The rows come from 6 hidden closed curves, with some noise, and rows from the same curve form a group. Each curve winds through 8 dimensions. The rows are also pushed far along 4 directions, which tell nothing about the answers.
Known rows, each followed by its group:
[-46  34  72  -1   1 -23   6 -38 -16  19 -17 -20  26 -49  35  -8  -7  15
  31  -4 -24  11  -1]  Nuzim
[ 14   4 -30 -28  25   7  32  18  17   3 -10  15 -22  27  -9   1 -28 -38
   8 -24  16  -1 -30]  pef
[ -7  13 -20   1   3  -3  14 -22 -11   6 -15  13  15 -12   4   8 -10  -9
   9  10  11   0  -2]  Guvol
[ 10 -20 -22 -13  19  31  -1   3   9 -11  11  13  -6  11   4 -23 -15 -13
  -3  -5   0  -4 -20]  Nuzim
[  4  -5   6  18   4 -18 -15  11   7  -9   5 -10  -2   7  13  -2   1 -13
  -6  -3  -6   8   5]  reto
[ 21 -17  13  26  -4  20 -42  34  10  -7   9   5 -27   1  19  -8  -4  20
  -6  -8  -9  15  -9]  Guvol
[ 26 -25 -15  17   3   2 -18  19 -13 -16  23  12   3  10  10 -22  -9  -2
  -9 -10  10 -11  11]  Guvol
[ 22 -17  15   6 -13  17 -18  28 -11 -17  12  28  -8  -3  19   4 -10  16
   7  -6 -14  -1   0]  naz
[ -2   2  -9  -9  -6  -8  -6 -24 -12 -12   1  -1  13   9 -15   6   4  -9
 -11  15   8  -6  -6]  Guvol
[  7  -4  -6   8  11   8 -16  -3   3 -18  12  18  11  -4  23  -9  15  -1
   1   0  -7  -8   2]  Nuzim
[-12  32  10  19 -27 -20  15  28  -3  -4 -27  -4 -40 -11  -3  -6  11   3
   1  14  -5  41 -14]  Guvol
[-23  16  11  -4 -39  -6  28 -23 -12  12 -10  -9  17 -27 -14  11  38  18
   1  25  -4  14  19]  naz
[ -3  13 -18 -14  17 -10  25  -2  11 -16   1  13   8  10   9  -6  -2 -32
  12  -2  -6 -11  -8]  Nuzim
[ -4  20  42  11 -24  -9   5  27  -6   4 -15   4 -26 -20  14   6  -2  20
  12 -14 -10  28 -12]  Nuzim
[  4  19  -2  12  -7 -14  27  23  -7  -5 -16   5 -20  -3  11   5   0   1
  13  -6  11  11   2]  Guvol
[ 10 -12 -31 -16  13  12   1  -6   0  13   6  28  16  14 -16   7   0 -13
   0  -7  11 -24   5]  pef
[-14 -13  62  26  -1  22 -49 -58  -5  -5  39 -43  45 -46  29 -43  37  60
 -18   2 -11  -3  20]  naz
[ 12 -19 -27   7 -10  16  10  -1  13 -28  23   8   8   2  -7  10  20  -3
 -19   4   4  -3   8]  naz
[-43  35  31   2 -38 -38  48 -28  -6   8 -13 -27  25 -33  -9   5  48  -9
   0  17  -8  29  24]  Guvol
[ 22  11   9  14  -2  -3   4  38  -6  -8 -16   7 -38   3  20   1 -23   9
  12 -16  10  19 -21]  reto
[-43  40  48  -7  -6 -47  30 -35   6   8 -13 -42  15 -27   4 -13  -2 -13
  10   7 -22  15  -4]  sasum
[  9 -17  -9   1  25  20 -42 -40  10  13  26   8  44  -5   5   5  19  22
  -9  -9   5 -39  22]  reto
[  9 -12 -19 -30  13  14  12 -17   0  19   3   2  11  17 -26   2 -11 -14
  -6  -8  17 -14 -10]  pef
[  7 -23 -27   6 -17  30  12   9  -8   4  -4   5  -4 -10  -4  10  12   8
  -7  16   9  16   9]  sasum
[-27  31 -11 -18 -23  -2  57 -20 -10  21 -35  -9   8 -16 -29  22  38   6
   8  21  18  13  14]  naz
[ -7   1  20 -14  28  -9  -8 -28 -14  11   2 -20  18   3   6 -32 -26   0
   8  -9   4 -19  -7]  sasum
[ 32 -21 -31  18 -37  28   3  29 -12  -6  -5   9 -26   6 -21  18  23  20
 -24   9  31  24   4]  pef
[-10 -10  17   3  13   8 -28  -1  -3   4  -3  -5   3  -2  15   5  -1   0
   4   0 -15   0   2]  naz
[  2  -1   7  37   5   1 -27  24   3  -2  -6  -3 -23  -7  25  -4   9  11
   0  -6   0  19   7]  pef
[ -1   1 -10   3   3  -4   5 -11   6  23   1   1  19  -7  -3  15  16   1
   2  -6  13  -9  22]  reto
[  6  11  -4  -6 -11 -14  26  26 -11 -24 -12   7 -18  16   0   2   5 -20
   6  -3   8  14 -13]  reto
[-11  -7   4   0 -19   1  12   5  -5   6   1   0   2   0 -15   3  30 -10
 -10   1   0  14  11]  sasum
[  2 -20   2   3  -4  12 -36 -22   4   7  21  -8  30  -1 -10 -14  33  18
 -17  12  -6 -10  20]  pef
[  6 -11  49  20  -1   7 -45  19 -22   5  -4 -15 -19 -16  33 -32 -33  37
  11   0 -18  13  -6]  naz
[ -9  11 -30  -7  15  -4  14 -31   0  -4  -3   1  24   1  -5   9  19  -7
   2  12  15 -21  15]  reto
[  9 -23 -32 -24  14  14  -5 -32   3  15  19   8  42  15 -23 -10  16 -10
 -11   7  12 -28  14]  pef
[ 22 -37  -9  21   1  34 -16  49 -15 -33  15  29 -39   4  23 -16 -39  11
  -2  -9  -6   3 -13]  pef
[  5   5  55  59 -27  13 -39  38 -20 -13 -12  -1 -38 -40  47  10  12  53
   3 -13  -5  41   0]  pef
[ 20 -45  10  18  13  22 -51  19 -15  -2  15  -7 -10  11  17 -16 -25  11
  -9  -9   0  -2   3]  sasum
[ -5 -13 -19  15 -25  25  -1 -25 -19  10   2 -18  17 -16 -26  -4  55  35
 -25  26  27   6  34]  sasum
[  2   2   0   7  -4  -5  -7   1  13   7  -5 -25 -12   1  -6  -7  -5   9
  -6  12  -4  12  -4]  naz
[ -8  34  39   7   5 -24   6  -2   7  15 -23 -24 -12 -20  31 -25  -7   3
  20  -7  -4  31 -17]  pef
[ 16 -24  22  31  -5  10 -69  -5 -20  -3  15 -14   7  -6  16  -2  -1  46
 -16   9   0  -6  15]  Nuzim
[ -5 -16  22   9  23  -5 -45 -25   5  -1  21 -22  28   2  18 -15   7   0
  -9  -5 -11 -15  14]  reto
[-29  13  27   1 -19  -8  19  -7   0   1 -12  -5   3 -28   9  25   9  -7
   8   5 -19  25  -2]  Nuzim
[ 33 -11 -21  24 -28   6 -10  36 -13 -20   2  14 -29   5  -4 -16  -3  20
 -13  17  11  19  -3]  Nuzim
[  2   1  -4  10  -2  -5 -19  29   2 -16  -3  10 -31  14  -2 -14 -12  -5
  -3   9 -13   8 -18]  Guvol
[  1 -12   7   4  -6  14  -8   5 -20   4  -7 -19  -7  -3   0 -15   3  22
  -2  15   6   3   9]  naz
[ 21 -20  13  41 -21   4 -55  18 -20  -9   4 -10 -13  -8  16   5   1  41
 -15  13   2  12  13]  Nuzim
[  5   6 -25 -28 -19 -13  53  13   5 -10  -3   4  -7  26 -44  23  12 -24
  -7   2  14  -5   2]  Guvol
[-33  23  34  23 -33 -17  20 -19 -33   9 -16 -10  18 -47  14   4  39  26
   8  11   2  19  31]  sasum
[  5   2  41  29   0 -21 -10  47  -4   8  -5   1 -28 -12  41 -17 -19  -4
  17 -28 -14  29   0]  reto
[-16   2  27 -36  56  18 -22 -66   3  32   8 -28  44  -2   6 -24  -6  20
  14 -17   7 -42  -3]  naz
[ 10 -15   6 -10  40   9 -28 -12 -13   3  15   9  19  15  14 -15  -8   0
   8 -26  15 -37   5]  sasum
[  9   8  14  38 -38  -2  -7  24  -9 -17  -9  11 -17 -25  24  25  23  21
  -1   8  -1  38   2]  Guvol
[  7 -15   5  -9   6  10 -13   4 -11  10  -5 -10  -9   8   0 -11 -24  12
   4   7   0  -4  -3]  naz
[ -3 -14 -18  26 -31  17   6   2 -22   4  -4   8   5 -17  -9  21  43  14
 -17  11  20  18  28]  pef
[  1  -7 -15 -46  51  17  -2 -50   3  24   9   9  46  20 -11  10 -12 -10
  11 -23  18 -55   0]  pef
[  8  -9  27  24 -29  -4 -10  22 -14  -9   1 -10 -19 -12  11  15 -10  18
  -5  -1  -7  20   3]  sasum
[  6   6   3 -16  -3  10   6  -6  -7  12  -3  -2   4   0  -8 -14   2  23
   7   5   3  -7   3]  naz
[ 19 -27 -17   9  25  38 -34 -15  -1   0  12  -7  13   6   8 -12  27  20
 -17  -6  27 -12  12]  pef
[ -5  -4 -13 -16  11 -12  -3  -7   3   9   8   6  15  16 -22   9   0 -12
  -2   0  -1 -29  15]  Nuzim
[ 10 -19   5   4   5  13 -24  10 -14  -1  17  23   7   1   5   1  -1  20
   3 -11  -5 -26  21]  Nuzim
[-12  -7  30 -28  46  24 -27 -61   4  32  15 -20  43 -10  10 -25  -4  24
   9 -18   2 -39   1]  reto
[ 22 -31 -46 -18  34  23 -16 -13 -10  -6  21  21  25  38 -17   6  13  -8
 -10 -17  36 -50  17]  sasum
[ 28 -24  -6  26 -15  23 -26  16 -26 -10   4  -4 -14  -1   6 -19   4  32
 -15  11  21  14   6]  sasum
[  8   2  -8  20 -17   8 -18 -16  12  -5   7  -5  13  -6  -9  25  50  23
 -20   9  14   2  18]  reto
[ 15   2 -31 -12 -14  18  12 -28   7  11  -7 -22  16  10 -32  19  51  18
 -20  17  36   2  13]  pef
[  0 -19  -7   2  -2  28   4  11   3  12  -4   0  -5   2  -3  21  20  -1
  -6  -7   8  12  10]  sasum
[-19  13  24  -6 -15  -4  -8 -24 -13  -1 -10 -33   4   0 -20  11  22  27
  -9  18   2  -2   4]  Guvol
[-23   8  35  16 -14  -6  -4   3  -8  -4   1   7   4 -37  33 -29  -5   0
  13   9 -32  27  -7]  Nuzim
[ -5  23  22  32 -30   0  28  44  -2  -9 -24  -5 -40 -28  25   1  23  20
  12   0  -2  51   1]  reto
[-19 -19  -7  -2  17  27 -46 -55  -2   5  16 -17  43  -5 -10  -9  34  24
 -15  28  -3 -29  25]  Guvol
[ -4 -25  20   0  29   7 -30  -7  -4  14  10 -27   5   7  10 -18 -22  -1
  -3 -12  -4  -7   1]  sasum
[ -9   8  -5  -5  -6 -10  34  -1   3  17 -13 -15  -7  -9  -7   6 -15  -4
   5   6   3  11   0]  reto
[ 19 -12   7  14 -15  14 -18  26   7 -20   5  -7 -28   3   6  -5  -7  16
 -12   5  -8  19 -15]  reto
[-31  27  50 -26  13 -14  11 -23 -11  26 -15  -4  17 -24  18 -22 -20   6
  33  -8 -23  -5 -10]  naz
[-21  18  25   5 -21 -26  21  36  12  -8 -16  -4 -31  -5   9   1   2 -29
  10   6 -32  40 -10]  naz
[-17  26   8   9 -32  -1  22 -28 -20   9 -21 -11  14 -34  -5  16  35  28
   2  23  15  20  12]  Nuzim
[-23  11  79  11   3 -14 -30 -21  -2  -1  -1 -41   8 -26  36 -20  -4  21
  10  -6 -27  18 -10]  reto
[ 35   0  32  41 -30  -6 -34  61 -12 -19  -7   5 -55  -4  25   3 -25  30
   1  -9  -8  34 -17]  Nuzim
[ -1  -2 -30 -29 -13   2  33  -7   2   7  -2  19   7  14 -33  12  -9 -26
  -3   9   3  -4 -11]  Guvol
[-17  -4  15   9  -5   1   8  23   1  17  -6  13 -14 -16  10  19 -11  -7
  15 -17 -14  12   5]  sasum
[ 52 -34  -5  38 -16  25 -61  40 -17 -31  17  26 -25  10  18   4 -12  27
 -18  -4   7   9 -14]  Guvol

New rows. What belongs after each?
[  7  -9 -18  -5  -7  14   7  11   1  -3  -9   2 -10  16 -12  38   8  -6
  -5   5  11   4  -2]  naz
[ -5 -12  48 -20  35  16 -39 -52  -5  19  17 -21  40 -17  30 -32 -33  22
  15 -14 -13 -24 -13]  sasum
[  8 -23  -2   3  19  27 -25   0   6  -4  15  -1   0   9   5 -12   9   1
 -12 -17   8  -4  -3]  pef
[-14  -5   5   3  -1   1  12  21   5  17  -4  15 -11  -9   3  22 -11 -10
   9 -17 -11   2   6]  sasum
[  1 -17 -17 -32  12  31 -11 -64   7  11  26 -21  60  10 -32 -10  52  28
 -20  15  17 -43  29]  naz
[ 20 -20  -6  16  23  15 -42   7 -14 -10  18  15   7  12  16  -9  11  16
  -5 -17  16 -26  17]  sasum
[ 22 -40 -23 -11   8  40 -15 -39   5 -19  44  -8  39   7 -13  -7  22  23
 -29   3  15 -35  14]  naz
[-27  35  26 -11  -8 -21  26 -35 -14  19 -22 -13  18 -29   3  -5   4  11
  18   9   0   9  -2]  Nuzim
[ -6 -11  24  11   7   0 -20 -11 -10  13  -3 -28   2  -7   9 -12 -11   5
  -4  -2   3  12   0]  pef
[-27   3  15 -31  29  -4  31  -2   1  10   1  12   1  -5  10 -34 -47 -32
  27 -17 -24 -13 -17]  Nuzim
[  8   6   4 -27  16   4  14 -12   1   7  -2   8   7   6   4   7 -32  -7
  14 -19   6 -19 -19]  sasum
[ 27  -2  -3  13 -17   4 -21   7   4   0  -4 -21  -8   5  -1  -2  15  25
 -13  15  11  19   3]  pef
[-12  18  19  -1 -42 -17  39  30   2 -13 -20 -17 -28  -3  -7   9  27  -8
   0  15 -13  45  -2]  naz
[-18 -32  -6 -33  44  20 -31 -39   7  15  26   3  43  17  -9 -26  -5 -20
  -2   1 -16 -42   9]  naz
[  4  -8 -10 -15  34  12 -21 -34   0  14  10 -10  28  13 -11 -12   8  12
  -6  -4  16 -37  12]  Nuzim
[ 13 -28  -3  18 -20  21 -10  15 -13  -4   0 -14 -11   3  -7  27  21  15
 -19   4  17  17  14]  sasum
[ 28  -4 -32  -1 -16   4   3   7  10  -2  -5 -14  -6  20 -18   7  16   5
 -15  17  20  12   2]  pef
[ -2   9   9   2  -9   1  -4 -17  10 -13  -2 -22  -1  -2  -3  16   7  13
  -9  12  -1   9 -11]  reto
[ 28 -10 -36   2 -26   0   3  11  -4  -4  -5   7   1  16 -19  32   8   5
 -11  20  14  -1  12]  pef
[-16   3  -8   2  12   7  -3 -16   7  13  -3  -6  11 -12   5  -7   8   1
   4  10  -5  -1  11]  Guvol
[-11  16  28 -14 -17 -12  18  -3  -4   3  -8 -17  -3   2 -15  11  12  10
   3   0  -2   5  -2]  Guvol
[ 18 -15 -13   3  11   0 -25   2   3   7   7  -6  -3  19  -8  -4 -17   1
 -13  -4  11 -10  -4]  reto
[ -8   3   3  -4  13 -11   2 -22 -16   6   5  -3  20  -7   0 -12 -18   5
   8  -3   5 -27   9]  sasum
[-15  -1  16  26   0  11 -24  -6  -2  -9   8   6  13 -30  32 -10  26  12
   2   5 -17  11  15]  Nuzim
[ 19 -35   2   8  13  30 -33  10  -3  -4  19   3  -5   9   6 -15  -8   4
 -14 -16   7   0  -6]  pef
[-16   1  22  50 -41   0  -8   4 -30   7 -10  -9   1 -46  17  -5  49  32
  -9  17   6  43  30]  pef
[-18  23  -3  -1 -15 -29  18  -1  10   8 -15  -7  -4   2 -23  19  23 -18
  -5  12  -2  14   6]  Nuzim
[-13   6  -9 -23  18 -15  -5 -28  14  15   3  -3  25  17 -22   5   8 -21
  -3   0  -3 -24   4]  Nuzim
[-23 -17  14  -2   4  20  -9 -21   0  27  10  -1  25 -18  -3  17  18  11
  -3  -8  -6 -12  26]  sasum
[ -9 -11 -13   6 -13   9  20  24   3  11  -5  18 -13  -6  -9  32   2  -7
   2  -9  -1   7  13]  sasum
[-12   1  22 -12  38   2  11   3   6 -13   9   2  -1   1  29 -33 -23 -23
  19 -27 -12  -9 -18]  naz
[ -6  -1 -22  -8   8  -6  16 -19   5 -10   5 -15  16  12 -11 -11  15 -19
  -9  11   8  -8   7]  sasum
[  4   0  10  -6  12  23  -3  -3   0   4  -2  -5  -2  -4   7 -10  11  19
   4 -13  12  -3  -4]  reto
[-44  17 -20 -17   7 -10  47 -65   5  13  -2 -20  46 -21 -20   8  22 -17
  -2  19   8 -15  19]  naz
[ -6  18  14  17 -47 -14  36  23   1 -20  -8   5 -16 -21   6  20  17   1
   2  11 -11  37  -2]  naz
[ 17  -6 -35 -13  12   9  20   6  -4  -1   0  14  -1  17 -12  10  -4  -4
   3  -5  23 -22   8]  Guvol
[-10   4 -29 -23  20 -20  25 -34  -4  -4   1  -3  28  18 -20  -4  -5 -37
  -3   7  15 -21  -1]  Guvol
[-27 -10  51   7 -20  14 -26 -24 -15   4  12 -20  25 -26   7 -19  44  27
  -9  12 -19  12  19]  naz
[  2  -3   6  -5   7 -21   3   7  -1   9  -4 -14 -10   9   4  -6 -45 -18
   7  -5  -3   4 -14]  reto
[-24  17  -5   4   2   5   4 -41   6  25 -15 -31  14 -19 -14   4  37  23
  -8  18  17   6  16]  naz
[-16   6  62  33   0   3 -47  -6   7   1   9 -22  -7 -37  40 -39  -4  39
   4   1 -35  20  -8]  reto
[ -2  18  -9 -24  15   7   1  -3   9   4 -12  22  -7  11  -6  10 -16  -8
  12  -6  -4 -12 -27]  Guvol
[  0   4  -3 -36  24 -15  14 -10  -5 -19   7  12  16  29  -2  -6 -19 -41
   8 -10  -2 -26 -18]  reto
[ 20 -10 -17  -2  18   9  -7  32   3   4   7  38 -20   8   5 -14 -45  -2
  11 -22  -1 -16 -13]  sasum
[  1  -6  24  28   1  10 -27   8   5   9   2 -19  -8 -18  26 -13   5  24
  -1  -3  -7  20   6]  Guvol
[ 15 -15   5   5 -10   9   1  36 -15 -13  10  31  -8  -3  17 -12  -6  -1
  10 -10  -8   2   2]  reto
[ 11 -25   9  -7   7  14  -7   4  -4   1   7 -13   1   6   7  -6 -15   4
  -2  -7   0  -4   1]  reto
[ 33 -19 -68  -7   7  13  -7  10   7  -9   9  20  -3  42 -36  21  12  -6
 -19   9  28 -31  14]  Nuzim
[  5   8   0 -23  -8  10  20 -11   7   6  -2 -12   6   5 -19  -1  26  13
  -1   2   8  -5   2]  naz
[-50  47  35   3 -21 -53  28 -31  -6  17 -33 -36  11 -31   1  11   8 -15
  12  24 -17  30   3]  Nuzim
[ -4  10  39  25  -3 -19 -32  -6   6  -5   2 -20   2 -11  24   1  18   8
  -4  -6 -10  15   2]  reto
[  3 -15  10   0  12  16  -6  26   5  12  -4  13 -16   2  15  10 -19 -13
  10 -22  -5   7  -7]  sasum
[  3  13  26   8  12 -12 -26 -12   4  -9  -2 -13  -4  -4  25   3 -24  12
   8  -6  -6  -2 -19]  reto
[  5  15  -4   5 -20 -12  22  12 -18 -12 -12  14  -6 -11   9   4  -9   5
  12  10   1   7   1]  Nuzim
[ 17  -5 -29  26 -10   9  20  27 -12 -19  -5  13 -27 -12  12  -2 -22  11
   2   6  13  11  -1]  naz
[  8 -23 -14   7  11  26  -2  10 -16 -14  11  24  -4  -4  13  -7 -20   0
   1 -12   6 -10  -3]  naz
[  1 -23 -15  28 -22  22 -11  -3 -24   4   6   8  13 -19  -3   9  41  20
 -18  12  20  11  32]  pef
[ 15 -18 -34   6 -11  27   2  -6  10  -1   3 -15  -2   6 -24  26  17  24
 -22  12  24  -4  12]  sasum
[  0  -9 -30 -16  23   8  14  -9  20  11   2  -8   7  14 -11   6  -3 -21
  -3  -2   8 -10   1]  Guvol
[ 30 -13  -9  29  13  14 -46  15   8   7  12  18  -4  -2  15  -2  -6  24
  -5 -15   8 -11   7]  reto
[  6 -34 -55 -28   5  34  20 -27   1   7  14  -6  25  28 -50  21  32 -18
 -32   7  37 -16  13]  pef
[ -2 -32  19  26  16  11 -46  14 -12  11  13 -12  -9  -5  16 -21 -19  15
  -7  -8 -10   0  13]  sasum
[ 38 -35 -39  18 -11  41 -21  39   0 -29  17  29 -23  10   5 -17  -2   7
 -16   9   3  13 -11]  Nuzim
[ 29 -17   5  41 -39  29 -21  23 -21 -15  -3  -7 -24 -24  17   6  12  50
 -12  18  13  35   4]  sasum
[  7 -11  -6  24   0  -8 -23   1   0  -3   6 -12  -3  -5   9  -7 -17   7
  -8  10  -7   3   6]  reto
[  2  -1  -8 -30   0  -6   8   0  -6 -13   4   3  -1  30 -32   3  -8  -9
  -3   3   1 -25  -7]  Guvol
[ -2   6  10   6  -9   3  -6 -15   4   1   8 -18  16 -16   1 -19  32  30
  -3  17  -4  -1  17]  naz
[-11 -10 -10 -11  17   1  -4   9   6   1  -2  10  -2  16   1   3 -13 -29
   6   3 -16  -6  -1]  naz
[-15   7  -4 -12   7   7   1 -44  19   4   3 -20  21  -8 -15   4  10  11
 -10  15  -2 -10  -3]  reto
[-14   6  47  28  -3 -13 -26  -7  -5  17  -1 -24  -2 -34  33 -25 -25  28
  10  -1 -18  13   4]  reto
[  0  -3  33  27 -33  22 -29  -2 -13   0  -7 -20  -2 -20   7  26  47  47
 -14  10   7  28  13]  naz
[ 16 -15  31  11  15  23 -42   2  -5   8   8  -1  -3  -4  25 -26 -10  25
  -1 -22   2   5 -15]  pef
[-37  31 -14 -28  14  -6  64 -13   2  15 -33 -11 -14  -1 -27  20  -6 -23
  13  -3  15   0 -10]  pef
[-11   5  21 -19   8   4   3 -11  -4   8   8  18  20  -6   6   1  -1   4
  15 -17  -9 -22   3]  Nuzim
[ -9  -9  19  30 -13  -5 -15  21 -18   2  -2   6  -8 -18  20   4  -2   2
   0  -3  -8  21  11]  pef
[ 13   3 -18  23 -12   5  -1  24  13 -10  -9 -17 -31   4   0  14  15   9
 -11  11   7  27  -1]  naz
[ 11   2 -38  14   1   7   5   4  -4 -19  -2  16   1   2   4  12  18   5
  -2  10  16  -8  12]  reto
[-11  21  32  -7  -7   3   1  -5   7  -5  -5 -10  -8 -11   4   3   6  25
   9   3 -15   1 -12]  pef
[  0  11  40  17   0  -5  -2   3 -11 -13   1 -10  -5 -30  41 -22 -17  26
  16  -7 -12   8  -2]  naz
[ 2  1 -7 -3  5 21 15  7  4 -7 -2  2 -4 -1  6 -1 20  8  4 -5  7  3  4]  reto
[-13  -5  -1 -15  19  -1 -28 -13   8  -4   7   2   5  17 -10 -16 -12 -14
  -2  11 -18 -18 -12]  Guvol
[  3  -7  -9 -19  39  22   2  -8   9   6   4   3  -2  11   8 -26 -24  -9
   9 -15   4 -14 -21]  Nuzim
[ 25  -3  -5  44 -52 -11  -6  32 -22 -16  -5  13 -14 -14   7  36  24  26
 -12  12  14  26  21]  reto
[ 10   9   6  -8  -5  13  -1  17   7 -15  -3   5 -20   4  -3   7  -4  22
   6   1  -8  -6 -14]  pef
[ 35 -17 -56   2  -5  13  14  14  -4 -33   7  17  -1  26  -8  36   5  -3
 -11   4  29 -18  11]  sasum
[-17  10  -2  -3  15  -9   9 -16   9   2   7   7  17  -6   6   3  15 -10
   7 -10  -4 -19  13]  sasum
[-16  26   7 -12 -20 -29  58  13  17 -15  -7   7 -13  -8   1  15 -15 -36
  14  -3 -20  21 -18]  naz
[  3  24  26 -18  28 -32   7  17  -3   7 -10  20 -19   4  26 -42 -80 -24
  36 -24 -23  -6 -40]  Nuzim
[-21 -18   1 -28  46  22 -18 -32   1  16  12  -2  17  14 -16  -2 -26  -3
  -1 -17   1 -47  -6]  pef
[-12  -2  -2 -11  24  -2  12  -8   6   3   7  -1   2   0   2 -41 -25 -19
   6  -3  -9  -8 -10]  naz
[-14  27  16   3   8 -42  10  11 -12  -9 -17  16 -18  -6  25 -23 -54 -36
  23  -3 -20  15 -29]  Guvol
[ 11 -12 -44 -39  39  22  -7 -31   7   9   7  14  21  34 -32  -4 -10 -13
  -6  -4  21 -46 -10]  Guvol
[  4  12  22   8 -10  -3   3   6 -17  -7 -13 -13  -9  -5   8  -1  23  15
   0  -4  15  19   1]  reto
[-20  36 -13  -4 -24 -26  62   5  15  24 -32 -18 -18  -9 -27  15  20 -20
   1   7  13  35   1]  reto
